There are 10 hidden switches. A switch that is on adds its own fixed numbers to the row, and there is some noise. The rows also spread widely along 15 directions, which tell nothing about the answers.
(in the rows, 128 means zero)
Some rows, each with its switches (1 for on, 0 for off) after it:
[153  95 111 148 155 195  88 119 115 134 103 129  92 136 163 157 122 165
 106  96 108 101  83  85 141 116 173 165 110  71 177 119 128 170  93] => 0 1 1 0 0 0 1 0 0 1
[154 118 136  74 138 141 142 145 109 150 116 174 121  98 150 131 138  96
 112 132 129  98 125  61 116 121  91 102 148 136 183 176 123 180 129] => 0 1 1 0 0 0 1 0 0 1
[121 129 148 117 183 141  82 126  84 127 102 127  64 118 176 115 131  95
 151  85  94 119  88  92 132 122 107  73 144  57 155  99 141 167 130] => 0 1 1 1 0 1 0 1 0 1
[188  74 163 117 148 149 125 112 155 164 119 123 183 142 123 125 113 103
  93  97 105  86 117 122 139 155 115 138  96 156 194 152 142 139 113] => 0 0 0 1 1 0 0 0 0 1
[141 116 157 122 188 146 135 176  88 148 162 102 120 117 161 110 141 141
 182 106 151 126 100 102 117 117 141 144 130 140 115 118 110 136 139] => 0 1 0 0 1 1 0 0 0 0
[165 138 121 125 164 103 169 157 165 132  99 141 121 119  85 130 150 137
 156 115 123  70 127  80 137 163 144 126 181  64 115 163 104 134 108] => 0 0 1 0 0 1 0 0 1 1
[100 160 133 125 102  73 114 115 111  99  50 144 127 107 111 146 122 172
 108  98  80 111 120 149 167 183 138  81  79  76 131  98 150 138 120] => 0 0 0 0 1 0 1 0 0 1
[166 181 107 133  92  65 170 108 111 115  87 123 123 105 162 160 106 171
  97 131 149 128 160 166 124 151 153 113 149 134  73  98 108 131 112] => 1 1 1 0 0 0 0 0 0 0
[100 139  83 139 109 167 109 161 171  93  73 137 140  88 124 125 153 119
  74 126 112  89  62  62 137 146 115 100  85  80 164 211 135 168  98] => 1 1 1 0 0 1 1 0 1 1
[129  73 128 150 130 159 135 145 171 144 107 162 174 183 111  96 140 116
 121 177 132  24  68 104 167 135 148 117 102 117 158 151 162 181 137] => 0 0 0 0 1 1 1 0 0 1
[ 99 138 102 103 139 111 123 131 164 106  92  87 137  76 181 136  84  91
  91 126 160 112  91 104 130 151 108 158 137 145  96 164 146 128  91] => 1 1 0 1 1 1 0 0 0 0
[141 108 163 136 164 130 114 119 122 139  82 156 125 140 108 143 144 149
 103 117 100  89 106 126 171 170 143 125 115  56 151  94 160 147 112] => 0 0 0 0 1 0 0 1 0 1
[ 99 102 149 104 122 158 108 118  77 138 133 178 105 140 156  98 120 158
 123 178 147 135 121 105 158  90 178 121  90 148 151 119 113 175 166] => 0 0 0 0 0 1 0 0 0 0
[102 124 152 137 156 109 110 129 158  80 157 118 108 146 133  98 171  80
 134 163 117 101  50  99 154 117 126 145 133  98 125 106 166 150 135] => 0 0 1 1 1 1 0 1 0 1
[ 94 133 137 101 147 101 135 124 174 123 100 128 118  81 118 122 137 127
 142 135 160 141 155 111 136 153 161 120 141 133  84 156 121 120 114] => 0 0 1 0 0 0 1 0 1 1
[ 84 154 129 109  99  99 139 150 124  90 114 161 136  84 128 108 159 140
 140 135 103 153 151 121 147 123 116  51  78 120 131 163 108 131 157] => 0 0 0 0 0 0 0 0 1 1
[148 146 100  99  85  76 189 119 159 140  73 167 155  97 106 132 111 144
 133 136 150  72 180 111 115 156 145  71 153 154 105 169 104 149 117] => 0 0 1 0 0 0 1 0 1 1
[100 127 171 107 159 121 104 104  72 154  87 177  85 123 158  81 132 148
 110 161 137 182 163 147 197 135 176  62 119  81 128 106  81 160 194] => 0 1 0 0 1 0 0 0 0 0
[150  92 120  91 141 129 118 104 103 129  93 150 118  98 186 129  73 124
  83 106  98 132 141  96 180  93 111 100 128 104 174 143 104 152 136] => 0 1 1 0 1 1 0 1 1 0
[140 113 125 118 133 125 131 166 140 141  88 102 173 122 154 116 100 123
 108  83 102  96  92 130 153 148  99  92  91 121 147 173 128 129 134] => 0 0 0 0 0 1 1 0 0 1
[158 131 134 131 120 116 130 137 113 109  95 135 156 115 140 162 118 154
  69 110  90 108 104 134 158 151 106 135  75 108 168 116 155 134 100] => 1 0 0 1 1 1 0 0 0 0
[201 176 146 121 141 101 135 123  87 147 144  71 110 137 149 128 124 126
 105  91 143 102  51 112  89 153 134 169 169 140 115 102 113 154 129] => 0 1 1 0 0 0 0 0 0 1
[138  91 127 146 136 172  98 114 122 119  99 151 125 132 150 142 115 129
 144  93  81  80 126 104 132 124 125  87  80 101 194 112 165 160  92] => 1 0 0 1 1 1 0 0 0 1
[145 124 123 146 176 127 116 138 120 131  72  88 110  91 159 198  96 204
 133  52 125 138 142 142 135 168 173 177 121  76  90  87 141  96  51] => 1 1 1 0 0 0 0 0 0 1
[ 77  88 114 143 147 176  98 146 141 126 133 118 134 146 194  85 127 113
 103 187 183  98  35  96 156  81 156 134 102 136 101 134 161 179 140] => 1 1 1 0 0 1 1 1 1 1
[143 132 130 109 159  97 115 105 136 139  92  94 105 137 184 130  81  90
 143  89 116  91 108 139 137 140 103 100 167 109 111 112 153 139 128] => 0 0 0 0 0 0 1 0 0 1
[ 89 130 127 146 136 103 121  95 170 102 105 103 108 101 160 139 124 121
 172 114 153 119 148 149 114 137 159  99 132 146  61  85 163 122  93] => 0 0 1 0 1 0 1 1 0 1
[ 97 130 127 128 137 157 118 141  88 140  99 160 115  98 180 123 134 132
 124 149 173 128 125 112 120 121 143  84 105 131 118 113 138 173 123] => 1 1 1 1 1 0 0 0 0 1
[ 81 154 113 149 114 120 119 135 143  87  86 132 130  80 128 159 146 167
 110 128 129 131 114 132 147 148 147 117  69 110 101 120 152 126  95] => 0 0 0 0 1 1 1 0 1 0
[119 200  70 178 122 113 145 178 114  94  93  82 128  90 189 157 132 161
  86 107 155 118  47 139 134 133 127 134 113  67  59 116 119 129 109] => 0 0 1 1 1 0 0 0 1 1

New rows, each followed by its switches (1 for on, 0 for off):
[192  98 143 140 160 137 120  79 136 155  96 127 120 142 187 133 101 109
 109 107 111 120 171 162 156 131 128  81 141 112 154 104 129 145 124] => 1 1 0 0 1 0 1 0 0 0
[103 145 135 131 165 115 121 128 143 128  79 129 104 108 107 121 144 132
 130 121 148  92  89  98 141 168 157 120 155  68  87 117 139 146 113] => 0 0 1 0 1 0 0 1 1 1
[168 105 121 106 137  99 125 118 169 119  91  66 165 122 143 104  59 110
  83  56  80  90  89 109 165 163 113 139 126 107 157 180 106 117 120] => 1 0 0 0 1 1 0 1 0 1
[ 84  73 110 102  87 110 116 104 151  80 130 147 142 124 147  87 104 137
 178 125  73 102 140  95 157  82 145  72  72 151 164 153 124 150 153] => 0 1 0 0 0 0 1 1 1 1
[103 111 116 123 137 150 118 152 122 133 105 135 134 131 140 123 111 134
 138 137 150  65  62  82 132 116 140 133 116 127 121 135 159 164 116] => 0 0 1 0 0 1 0 0 1 1
[165 131 123 149 119 151 165 153 123 143 103 155 156 106 181 124 148 144
  68 134 138 156 172 162 151 116 120  55 101 119 132 157  87 133 145] => 1 0 1 0 0 0 0 1 0 0
[107 106  93 134 147 153 116 134 163 126  62 136 116 130 123 130 104 143
 128 137 142  39  76  71 150 163 171 152 143  74 122 153 146 171  90] => 1 1 0 0 1 1 1 0 0 0
[164  95 137  72 130 105 142 124  97 117 128 185 115 124 166 108 111 104
 122 129  70 122 160  85 182  79  86  67 133 107 217 154  99 169 169] => 0 0 1 0 1 1 1 0 0 1
[131 125 131 126 181 103 111 138 175  91  82 118 112  83 183 136 142  90
  79 101  72 188 153 145 214 136  83  81 123  34 151 163 112 104 128] => 0 1 1 0 1 1 1 0 0 1
[110  94 102 125 126 135 152 143 126 126 122 141 144  99 191 104 108 154
 144 136 149 131 160 119 153  99 169 101 106 129 113 151  80 139 145] => 0 1 0 1 1 0 0 1 0 1
[160 168 165 111 141  91 121 133 106 164  75  81 162 107 138 122 105 130
  52  87 141 136  86 159 132 208 117 117 109 137 109 133 129 127 126] => 1 1 0 0 0 1 0 0 0 1
[122 123 145 131 164 127 110 120  99 108 135 108  93  98 163 139 122 151
 158  88 119 150 129 119 132 101 143 122 116 121 112  79 133 121 111] => 0 0 1 0 1 1 0 1 1 0
[144 101  94 161 163 184 134 171 160 151  96 108 149 135 175  92 110 122
 122 108 144  83  97 105 152 132 149 103 122  78 133 186  88 146 131] => 1 0 0 1 1 1 0 0 0 1
[102 120 159 111 126 127 102 146  82 111 123 126 149  81 161 137 130 148
  98 109 116 173 109 129 144 121 114 116  43 166 154 115 148 132 124] => 0 1 1 0 1 1 0 0 0 1
[148 113 136 125 177 155 113 126 144  97 150 135  70 123 171 127 159 110
 155 111  80 151 156 102 154  96 122 109 140  67 172 144 108 135 131] => 1 0 0 0 0 0 1 0 0 0
[186  97 138  75 139  90 150 117 161 130 140 100 169 114 181 125  88  85
  50 129 122 117 106 108 158 130  96 174 143 158 158 171 129 135 120] => 1 1 0 1 0 1 1 1 0 1
[106 135 105 125 125 154 113 129 109 130  80 137  96 110 149 131 103 182
 119 120 144 111 116  99 135 140 187 126 111 101 120 138 108 158 113] => 1 0 0 0 0 1 1 0 0 0
[126 127 152 118 139 101 121 106 105  99 157 130 124 123 214 129 121 101
  99 167 131 169 130 163 171  77  94 114 105 149 123  80 160 133 152] => 1 0 0 1 1 0 0 0 1 0
[113 145  89  97  51  94 152 116 110  64 137 154 139  84 150 149 106 166
  84 163 128 124 111  89 138  83 137 161  90 176 139 142 115 152 127] => 0 0 1 0 1 0 0 0 1 0
[ 55 108 134 116 115 118 110 144 105 122 112 162 139 168 181  61 122  82
 138 205 143  66  44 120 168  93 106  53 107 132 113 117 178 197 191] => 0 1 0 0 0 1 0 1 0 1
[104 105 126 134  75 108 134  90 144 106 105 166 148 127 139 143 129 142
 140 159 127  80 143 140 118 120 149  80  86 182 124  91 182 163 104] => 0 1 1 0 0 0 1 1 0 1
[ 92 160 115 108 118  70 129 148 111  90  79 133 125 106 179 135 110 124
  73 160 118 136  85 144 189 126  94 109 118  94 101 127 144 139 147] => 0 1 1 0 0 1 0 0 0 0
[134 123 154 114 151 106 143 151 110 167  84 144 166 127 179 122 112 143
  18 177 173 155 104 171 217 148 135 132 105 108 105 129 124 141 163] => 0 0 0 0 1 1 1 0 0 1
[109 136 130  91 149 130 111 135 152 124 119 111 112 100 188  67 130  70
  75 153 149 168 105 105 163 121 119  96 140 124 131 201  79 149 175] => 1 1 1 1 0 0 1 0 0 0
[ 96 142 113 131 103  93 118 141 138  60  89 127 146  88 125 133 141 165
  80 121  74 126  86 110 182 144 122 116  61  75 143 141 140 133 117] => 1 1 0 0 1 1 1 1 1 0
[145 102 157  85 192 106 139 152 143 132 131 107 142  81 166 160 118 118
 104 110 132 157 135 116 165 144 104 191 138 122 126 148 134 101 107] => 0 1 0 0 1 0 0 0 0 1
[150 146 137 120 104 122 132 124  94 136 100 148 124 135  89 124 132 162
 132 111 114  64  90  93 103 160 157 119 113 132 153 118 124 169 123] => 0 0 1 1 0 0 0 0 0 0
[ 89 116  92 107 111 137 135 161 119 118  69 167 139  88 181 111 105 128
  95 154 141 117 128  99 168 111 113  63 100 121 140 179 115 169 140] => 1 1 1 0 1 1 1 0 0 0
[120 115 199  91 193 136 102 134  43 200 119 148 115 147 168  89 130 113
  65 184 205 120  35 111 161 139 148 154 146 126 112  73 155 194 171] => 0 1 1 1 1 0 0 1 0 1
[179 144 131 142  82  90 156 110 141 131 100 123 160 139  96  88 122 168
 108 103 102 118 151 149 142 161 182  74 101 136 141 154  57 131 154] => 0 0 1 0 0 1 0 0 0 1
[108 160 109 138 131 154 105 120  95 106 117 112  72  58 201 160 130 174
 137  83 135 196 163 124 106 113 170 104  93 117 114 116  93 131 101] => 0 1 0 0 0 1 1 0 0 1
[ 89 117 106 141 109 144 128 137 181 112  92 137 157 119  92  87 135 140
 138 142 141  68 101  88 137 157 172 102  96 118 121 182 121 152 125] => 1 0 0 0 1 0 0 0 1 1
[107 142  96 143 110 117 159 159 181 103  80 156 158  87 111 157 152 150
  97 153 144 100 129 113 147 149 138 121 107 105 100 170 138 127  89] => 0 0 1 0 0 1 0 0 1 1
[ 79 138 111 124 125  69 105  83 166  62 106  96  93 112 176 102  95 108
 180 111  92 138 154 147 164 110 130  64 126 112  93 110 135 117 142] => 1 0 0 0 1 0 1 0 1 0
[163 112 154  94 189 130 147 167  94 179  93 148 147 106 139 151 115 152
  82 115 145 109 106 101 172 155 116 162 139  83 139 140 129 139 124] => 0 0 0 0 1 0 0 0 1 1
[143 124 102 140 110 163 129 102 168 124  81 154 118  99 167 136 129 106
  82 126 129 113 160 113 123 127 130  58 124 114 152 165 122 162  98] => 1 0 1 0 0 1 1 1 0 1
[114 132 117 173 106 103 115 123 169  71 121 110 142 136 145  92 157 131
 131 134  88 136 112 152 164 119 146  62  69 103 129 129 124 133 142] => 1 1 1 1 0 1 1 0 1 1
[172 144 103 123 159 126 163 165 145 149  97  99 128 111 188  98 108  79
 127  85 131  98 123 117 126 127  88  57 183  95 113 182  76 133 144] => 0 0 1 1 0 1 0 1 0 0
[160 117 161 102 163 121 130 121  91 175 137 112 126 135 184 107 100 108
 116 139 178 124 103 126 123 120 142 136 152 172 113 105 123 158 143] => 0 1 1 1 0 1 0 0 0 1
[113 114 135 131 130 145 119  88 123 112 109 220  68 128 116 122 164 153
 140 184 123 134 181  93 166  98 193  81 128  73 156 113 110 174 136] => 0 0 1 0 0 1 0 0 1 1
[155 156 125 112 134  99 156 143 141 160  45 132 159 114 130 122 110  71
 108 112 141  37 104 120 109 192  63  51 170 127 116 157 158 162 114] => 1 1 1 0 1 0 0 0 0 0
[117 142 106  89 132  79 163 117 126 130  74 178 100 107 132 153  95 139
 153 153 150  68 154  91 140 139 142 114 187  95  88 123 142 156 108] => 0 0 0 0 0 1 0 0 1 1
[138  98 117 171 148 153 102 138 154 122  57 148 147 176 149 109 133 103
 119 122  55  52  86 142 191 133  83  34  95  30 174 137 170 160 142] => 1 1 0 0 0 0 0 0 1 0
[114  99  77 114 101 130 140 104 166  96  58 183 124  79 188 144  85 112
  99 146 109 126 211 116 173 102 113  53 121 110 157 177 115 145 109] => 1 1 1 0 1 1 0 0 0 0
[131 143 129 139 138  93 160 169 122  89 152 105 146  96 181 123 146 123
 144 115 118 151 126 146 145  88  88  83 109 136  96 119 123 107 144] => 0 0 1 0 1 1 0 1 1 0
[126 131 108 106 150 144 139 172 106 139  85 152 123  91 166 130 117 148
  88 133 147 124 113  89 159 120 126 110 121  88 133 166 107 154 124] => 1 0 1 1 0 1 1 0 1 0
[145 125 118 156 157 151  83  87 148  93 103 101  66 118 148 168 123 158
 142  78  85 122 127 111 129 144 174 154 122  69 146  98 140 134  69] => 1 1 0 0 0 1 1 0 0 0
[ 86 137 121 119  76 106 132 119  99 105 104 139 147  93 175 102 107 131
 135 122 128 129 141 146 122 107 120  34  71 184 117 116 124 147 151] => 0 0 1 1 1 0 0 1 0 0
[139 125 156  90 170  98 142 150 110 153 125 132 143 107 156 101 131 107
  92 151 160 138 102 108 165 133 117 133 145 124 118 144 112 146 158] => 0 1 1 1 1 0 0 0 1 1
[ 59 120  88 103  83 158 128 154 211  66 132 123 165  46 148 143 150  90
 103 159 154 121 108  69  90 118 102 147  72 217 133 228 159 136  76] => 1 1 1 0 0 0 1 0 0 0
[ 98  91 129  63 155 107 149 164  99 139  96 171 138 102 184 136  91 142
  88 173 158 117 118  97 195  95 105 137 136 118 113 140 153 150 140] => 1 0 1 0 0 0 1 1 1 0
[124 150 128 143 147 129 131 125 149 126 100 144  95 131 137 117 158 106
 141 146 142 102 121 122 130 140 142  86 159  87 106 129 127 153 130] => 0 0 1 0 0 0 0 0 0 1
[118  89 159  47 181 120 133 149  73 140 132 194 101  80 204 123 119 117
  88 180 153 187 165  78 196  83 114 132 139 111 166 143 112 165 153] => 1 1 1 1 1 1 1 0 0 1
[163 154 146 113  71  99 134 115  75 116 130 127 163 123 147 101 126 136
  54 129 105 116  78 131 129 136 107  96  75 168 167 124 118 168 163] => 1 1 0 0 1 0 0 1 0 0
[127 122 100  90 135  99 150 149 104 163  38 166 138 132 177 109  65  98
 125 136 137  29 105  97 159 147  85  44 167  88 129 150 151 194 142] => 1 1 0 0 1 1 1 0 0 1
[109 106 125  58 165 100 167 220 123 159  99  95 189  63 155  94  84 120
 118  93 163 102  81  68 144 153 100 146 134 149 103 215  92 122 136] => 0 1 1 1 1 1 0 1 0 1
[187 115 134 116  91  86 134 108 125 112 112  99 186 125 145 121  91 159
  29  97  79 123  91 138 177 152 131 146  71 135 177 143 110 136 131] => 1 1 0 0 1 1 1 1 0 1
[121 115 145  86 145 107  90 116  65 121  93 171  72 154 162  95 114 113
 148 115  58 101  95  91 181 105 104  51 133  56 193 107 134 192 179] => 0 1 1 0 0 0 1 0 0 1
[141 103  94 114 132 158 144 134 121 141 127 140 128  94 186 141  97 140
 155 119 153 103 148  83 106  92 148 123 128 150 132 152 108 154 104] => 0 1 0 1 0 1 0 0 1 1
[134  93 162 175 170 123  72  83 168  92  95  87 117 160 149 143 120 126
 106  92  62 129 102 178 186 142 141 131  87  71 139  61 188 104  92] => 1 0 1 1 0 1 0 1 0 0
[178 131 127 117 127  62 167 105 150 132  67 151 135 117 116 160 106 130
 149 101  96  72 180 134 130 172 125  84 163 105 128 115 138 133  89] => 0 1 1 1 0 1 0 0 0 1
[120 121 118 142  91 108 117 111 114 117  86 122 154 143 136 105  89 156
 137 112 110  72  97 132 135 149 157  85  78 143 133 105 144 160 128] => 1 1 0 0 1 1 0 0 0 1
[179 113 143 128 171 209 111 133 112 174 157 105 114 103 175  91 145 130
  91  97 159 185 125  93 117 103 169 128 118 136 163 184  40 148 151] => 0 1 1 0 0 0 0 0 1 1
[120 121 172 104 157  83 144 111 158 161  93 114 162 104 105 135 105 104
 145 133 185  92 141 143 112 175 130 123 145 205  65 105 182 117  93] => 0 0 1 0 1 1 0 0 1 0
[ 94 135 140  96 186 105 114 160 114 128  86 123 109  98 201 133 109 105
  93 134 145 156 108 133 183 131  96 122 143  74  96 129 150 125 132] => 1 0 1 1 0 0 0 0 0 1
[139 146 142  93 137  77 143 149 128 133  85 109 139 111 101 109 104 136
 133  90 120  93 108 103 131 182 129 114 142 121 117 156 118 129 124] => 1 0 1 0 0 1 0 0 0 1
[152 162 190 112 175 106 141 171 120 174 108  89 177  94 151 115 161  98
  46 118 168 161  88 164 132 199  86 113 117 137  90 148 141 118 138] => 1 1 0 0 0 0 0 1 0 1
[137 101 169  91 176  94 136 144 133 150 128 113 155 143 191 102 104  82
  94 162 145 133 109 156 187 123  92 125 133 147 115 130 155 128 160] => 1 0 0 1 0 1 1 0 0 0
[125  77 129  98 125 137 159 142  89 133 130 201 123 123 166 110 118 177
 145 162 133 137 192 103 171  76 170  90 115 121 150 133  91 156 157] => 1 0 1 0 0 0 0 1 0 1
[119 137 150 102 155 116 136 121 123 157  88 139 130  80 152 138 124 123
  82 146 189 124 128 115 125 179 145 140 146 130  92 123 145 149 100] => 1 1 0 1 1 0 0 1 0 1
[129  90 136  90 207 103 112 122 169 114 100 125  93 113 136 156 112 119
 150 109  96  96 121  74 176 149 133 185 172  44 136 132 162 127  84] => 1 1 0 1 0 0 1 0 1 1
[120 151 148 122 155 117 110 140  94 130  93 131 107 121 112 119 152 135
 135  95 106  77  57  90 132 162 119  94 124  63 134 103 154 168 130] => 0 0 0 0 1 0 1 1 1 1
[133 133 105 115 141 166 104 124 147 112 126 101  96  87 159 118 125 101
 135  68 105 115 101  62 102 129 129 119 124 107 173 182  93 152 112] => 0 0 0 1 1 0 1 0 0 1
[ 73 140 150  88 135 106 109 155 121 111 100 125 135  79 143 115 131 111
 122 112 122 150 105 116 138 145 101  95  88 137 127 154 140 126 134] => 0 0 1 1 0 0 0 0 0 1
[142 171 167 117 199 113 124 176 122 150 106  85 111 118 120 140 157 110
 116 100 142  96  42 111 122 191 104 158 160  85  96 125 159 133 111] => 0 0 0 0 0 1 1 0 0 0
[100 109 140 119 135 134 100 104 138 129 127 102 134 129 182 127  97 127
  92 151 163 138  89 142 151 121 164 177  97 161 104 113 150 132 126] => 0 0 0 1 0 0 0 0 0 1
